The same things were measured in two ways. Each way mixes the same 10 hidden numbers, adds some noise and spreads widely along 6 directions of its own, which tell nothing about the thing.
Some things both ways: the first way, then the second way.
[ 30  64  15  20 -24  14 -21  29  24 -36 -34  -2 -18 -32  34 -28  12   1
   2  32]
[  1   0   0 -10 -22 -13  29  51 -43   1  15 -32  21 -10  29 -90 -16]

[ 22   0  30 -21  -8  22 -18 -32   7  15   6  12   9  -7  12   9  -8   2
 -21   5]
[-11   0 -23   2   5 -16 -21  -2  24  -7   5   0  27  24 -11  15  -9]

[-10 -30 -12  -2  22 -11  14  -4 -14  13  -2  -6  16  22  -1  16 -21  13
 -25  -2]
[ 10  10 -27 -31  -9  25  -2  27 -47  23  33  40  -8  -7  30 -33  15]

[ -2   2   1   0  12   0 -16   9 -10  27  20   8   0  11  -9  -8  -4  -3
   3  -7]
[ 21   1 -15  16  -2 -11  12  13  10 -16  -9  -4  20  -7 -19  17   6]

[ 27   2   4   3 -24  23  -5   5 -12  24  21  21   7  -6  23 -21 -34   0
 -21   4]
[-31  20  10 -51  13  -8  16 -16   6  17   8  -1  -4  17   3   9   5]

[ -1 -12  11 -26  -3  25 -50 -15  21 -13  30  17   0 -10  15  15  24 -11
 -27  27]
[-15  -9  -2 -27 -29  14  -9 -16   5  -2  53 -28 -11   8  44 -31   2]

[ 32  11   0 -24 -10  -2 -10 -43 -10 -20 -46  -7   5 -11  36   4   7   6
  -4  22]
[ 26   8 -63  23 -12  13   3  28 -14 -24 -15  38  32  -4 -16  -5  23]

[  3 -18 -14 -20  24 -31  -6 -21 -42 -36 -13 -23 -16  12  -7 -29  28  14
 -19   8]
[-17  -2 -18   7  40  -9 -11  -2   7 -11 -15  16   4 -14 -53  22  10]

[ 31  18   3 -37 -27  33  -7 -31   8  40  13 -11   3 -30  18 -11   4   0
  26   1]
[ 17  13 -16   2   2   0  -1  30 -47  -1  22 -12 -21  -3  23 -14  -9]

[  2 -11  -4  43 -10  26   9  -6   3  47  26  13   7 -25   4 -24 -11  23
 -11   2]
[ -5  -9  -4 -40 -19  44  -4   8 -35   5  52  29 -19  -3  52 -21  34]

[-37 -25 -43  19  30 -14  22  11  -4  -8   8  -9   3   7  -1  11  35  -4
  13 -23]
[  8  12 -12 -17 -15   3  -9  12 -28 -12   6  24  -3  12  -9   9  28]

[  0   3  -8 -10 -11  15 -27  -4  -4 -10  22  17   1 -18  15  -6  21 -11
 -15  15]
[-20  19   0 -32 -10   9  27   7 -36 -16  -6  -2 -18   2   4  -3  43]

[  5 -16  -5 -20 -16  13 -21   8  15  45   3   1  -9  -2 -10  42  -1 -11
   0  -7]
[-27  13 -21 -19  -8  -8  -4 -25  30 -19   0  24  19  -5  -9   6  17]

[-13 -27 -27 -15   2 -30  35 -23 -11 -10 -28 -34   4  -3  -5  14   7  14
  20   3]
[  5   8  -7  -4   0  14  -3  -6 -14 -11  29  -1 -41   9   3  -3 -19]

[-19  26  17 -31  -3   8 -13  -4   9 -29  19   3  14  16  -9  69  40 -22
 -18 -18]
[ 19 -10  -2  21   3 -31  -6  12   6   0   2  11  11  -9 -35  -1 -39]

[-16  37  16   5   8   2   0  18  13 -33   9  12   3  -1   1   4  18 -18
  -2 -10]
[  2   5  16 -11  -8 -18   7 -31  36 -22   0 -13 -11 -12 -19  17   0]

[ 18  11  13 -30 -14  -2   1  -1   3  22 -26  -8  -3   7  -1  23 -31   0
   2   1]
[ 17  25 -29  -7   8   5  16   8   5  -6   4  30   2 -29   2 -17  -6]

[  0 -14   2 -15  -2  15   1 -26  28 -14  -4 -12  -3 -17  20   9   4  12
   3  24]
[ 21   2  -5  15  -2  -6   4  34  -2  -1  16 -18  24  25   4 -15 -30]

[ 13  25   8 -20   6  -8   3   4   3 -25  13   2   3  10  10  66  30  -9
  23  -9]
[ -8  26 -27 -10  10 -14   6  23   4   4  48 -15 -22  -2   7 -27 -33]

[-22 -36 -17 -17   2  12  -8 -10  18  12  12  15   4   5   6  53   4 -12
  -8   0]
[-23  21 -18 -51 -28  28  -1  -1 -26   2  24  15   5  26  32 -10  56]

[ -8 -19 -34 -13   8  -7   8  -2  -3  -7 -15 -30 -10  -6   8 -35  10   2
  14   4]
[ 15  20 -12 -12  26 -17   2  10   5 -15  -6  50  12 -10 -25  17   5]

[  5  10  -1  51 -20  12   6  33  10  30  32  17  -4   0  -3  27  15  -6
  31 -31]
[-33  14   6 -51 -17  -4  17 -12  -1  -4  49   8 -33 -11  -8   4  42]

[-33 -41 -17 -18  33   3 -42  21   9 -21  25   6 -23  25 -17  31  54 -27
 -35 -18]
[ 18   8 -34   4  -8  -2 -18 -34  52 -39 -14  57  16 -39 -52  21  29]

[ 11  31  16 -14 -23   4  14 -27   6   5 -27  -5   4 -11   8  18  -8   0
  22  -2]
[  4  -2 -19  -5  -1  11  -6  -7   7 -10  11  16  13  -3   3  13  20]

[ -9 -43 -45  21   5  -3   8   8 -13  17   7 -15 -14  -9   5 -38   6  14
   4   3]
[ -1  19  -1 -23   6   8  22  10 -20 -11  -7  29  -5  -1 -22  12  36]

[-37  -8  25 -35 -33  25  -6 -43  39  -6   8   9  40  -1   0  48 -10 -25
 -11   0]
[ 29  18  26 -17 -19 -18  25  40 -58  -7  -1  14 -10  27   0   6   2]

Other things, the second way, with their names:
<217>: [-13 -15 -16   4   2  -5   3   1 -21   2  13 -13  -7  -4 -12   8   6]
<278>: [  6 -13  -9  35 -15  -6  16  38 -21 -24 -24 -30  25  -6 -10 -23  -1]
<30>: [ 39  -1  -9  17  -2 -24  18  -3  28  -9 -15  11  31 -15 -43  19  -4]
<314>: [ 36   1  28  19   8 -18  43   5  14 -22 -15  -9 -14 -30 -42   5 -24]
<258>: [ 11 -17 -11   7  -8  -7 -29 -12  24   3  23   3  23  11   6  21 -15]
<165>: [-11  -4  22  -7   9 -16  13  -5  -4  -9   5 -30 -26 -30 -31  -5  10]
<170>: [-11 -22 -17  12   5 -22 -20  -3  12  -3 -21  -7  49  35 -25  48  13]
<79>: [-37   4   8 -29  35  -2 -13 -28  14   1  27 -19 -35  -6 -20  -4  -4]
<158>: [  1  29   8 -23 -25  -3  26  27 -45 -29 -10  -3 -19  -7  14 -40  11]
<186>: [ -5  33   1 -32  16 -10  28  24 -20   4  18   0 -22  -6  12  -4  -3]
<266>: [-13 -21  10  -9   4  -2   5  10   9   3  22 -22  25  17  -6  -6   9]
<102>: [  3  -7 -44  12 -17  19   8 -18  17  -7  15   5   5 -24 -30  -5  24]
<245>: [  6  22  -3  -5  -6 -15  29 -11  38 -31 -25   0  11   0 -41  20  18]
<426>: [ 30  19   9 -13   9 -32  29  48 -40   4 -15   6   9   5 -10 -21 -20]
<411>: [ 26 -24 -36  60  14   5 -30   6  -7 -23 -17   9  10 -30 -36 -12 -25]
<151>: [ 25   8 -20  31 -10   1  15  27  -2 -13  -3 -41   3  23 -10   2 -13]
<32>: [  6   3 -15  14 -14 -30 -23 -29  34 -26   2   0  12  12 -16  34 -19]
<33>: [  8  26  19 -37   6  -8  18  -2  15  -9  39  15 -21   9  16  -6 -22]
<226>: [ 20   1  -3  17  -6  -7  11  16 -22 -13 -17 -16  -1   1 -25   1  -4]
<399>: [ -2 -12  34 -26 -10  -3 -19 -22   5  14  -8 -26  17  17 -12   8  22]
<262>: [-28 -20  -2  20  12  13 -42 -16   1 -19 -37 -50  27  52  -7  28   4]
<78>: [-32   1 -11   2 -19 -35  -8  -8  12  -7  -8 -13  30  16 -14   7  -4]
<142>: [  9   2 -22  17   4   5  13  50 -49 -12  22  -1  -6  13  18 -27 -26]
<55>: [  7  -3  27 -29   1   2  -7 -14 -10   3  32 -11 -31   5  19 -16 -20]
<136>: [  4   3   5 -23  -6  12   7  26 -47   3  17  -7  -6  -2  19 -31  18]
<19>: [-24   3 -26 -39   5  19 -11  -9   4  20  28  48  21 -12  -1  10  46]
<7>: [ 56  12  -5  17  24   1   2  22   2 -28 -10  36   0 -17 -18   7 -17]
<375>: [ 11   6   4  11  10 -37   3  30 -16 -17  -8  -3  11  29 -34   5 -25]
<14>: [ -1  15   5 -19   6 -30  17   5   6 -27  16  47  -5  -2  -5  12 -19]
<109>: [ -1  25 -31  -8 -17  19  18 -17   2 -13   3 -18 -22  -4 -12  -8  17]
<298>: [  8   3 -12  13 -17  -8  12 -26  26   0  18 -25 -16 -19 -30   1 -14]
<283>: [-30   3  -3 -39   3  -1   1  -4 -17   2  17  21   4 -10   5  -4  33]
<215>: [ 16   1 -40  15 -29  46   3   6 -30 -19   4  17  -3 -11  -3 -14  35]

Some of these things the first way, each followed by its name:
[ 19  -4 -12 -10 -29  20 -21  -7   0   7   4  -9  -7 -22  19 -34   7   2
  -2  19] -> <283>
[  8  35 -16  26 -13   7   4  32  -9  -7  -6   3 -11   5  18 -16  12 -12
  21 -19] -> <30>
[ -7   6  32  -3  -1 -18   5  -8   7 -15 -33  -7   1  10 -13 -25 -39   5
 -14  10] -> <136>
[-22  11  23   6   5  31   0   2  19 -22  13  20  -6   7   2  -8  -2 -13
 -34 -16] -> <399>
[ -3  36 -34   3   4   3  12   6 -11 -36 -23 -12   6  -7  36 -21  24  -7
  10   2] -> <426>
[  8  14 -25  13   7 -11 -27  22 -51 -17  52  12   5   5   7 -27  46  -5
 -12   0] -> <217>
[ 16   1 -17 -35 -21  -1   2 -11  -2   1 -21   0 -14   3  15  76  19 -12
  25  -7] -> <109>
[-17  40 -10  24  27 -10  41  17  -3 -28   7  -9  14  -3  10  -3  22   2
  26 -19] -> <258>
[ 10  49  21  50 -30  21  -5  45  -1   6  32  26 -14 -13  -4 -30   4  -6
  -6 -16] -> <314>
[-13 -38  18 -15  -5  -8  -1 -15  27 -15 -15 -10  12   1   2 -25 -47   3
 -17  27] -> <33>
[-14 -57 -16  -4   5  -3   2 -13  -4  44 -18 -22 -10   7 -19 -44 -35  18
 -16   3] -> <55>
[-10 -11  -7 -19  30 -30  -7 -33 -40  -9 -13  -4  23  24   1 -25 -10   5
 -17   8] -> <170>
[ 45  35  13   0 -26  32   5 -10   4   9  17   4  10 -35  44 -45 -17   9
  14  14] -> <186>
[  4 -25   6   9  11 -35  14   9 -29  15 -18 -17 -29  25 -38 -22 -19  17
  -6 -17] -> <79>
[  3  15  29  34  28 -34  -1  20 -12  31 -23  -3  -6   7 -33 -47 -42  26
 -13   9] -> <278>
[ -2 -50 -15 -11 -12   3 -13  -8   4  39   5  -6 -16  -2 -16  27   1   7
  -6   2] -> <215>
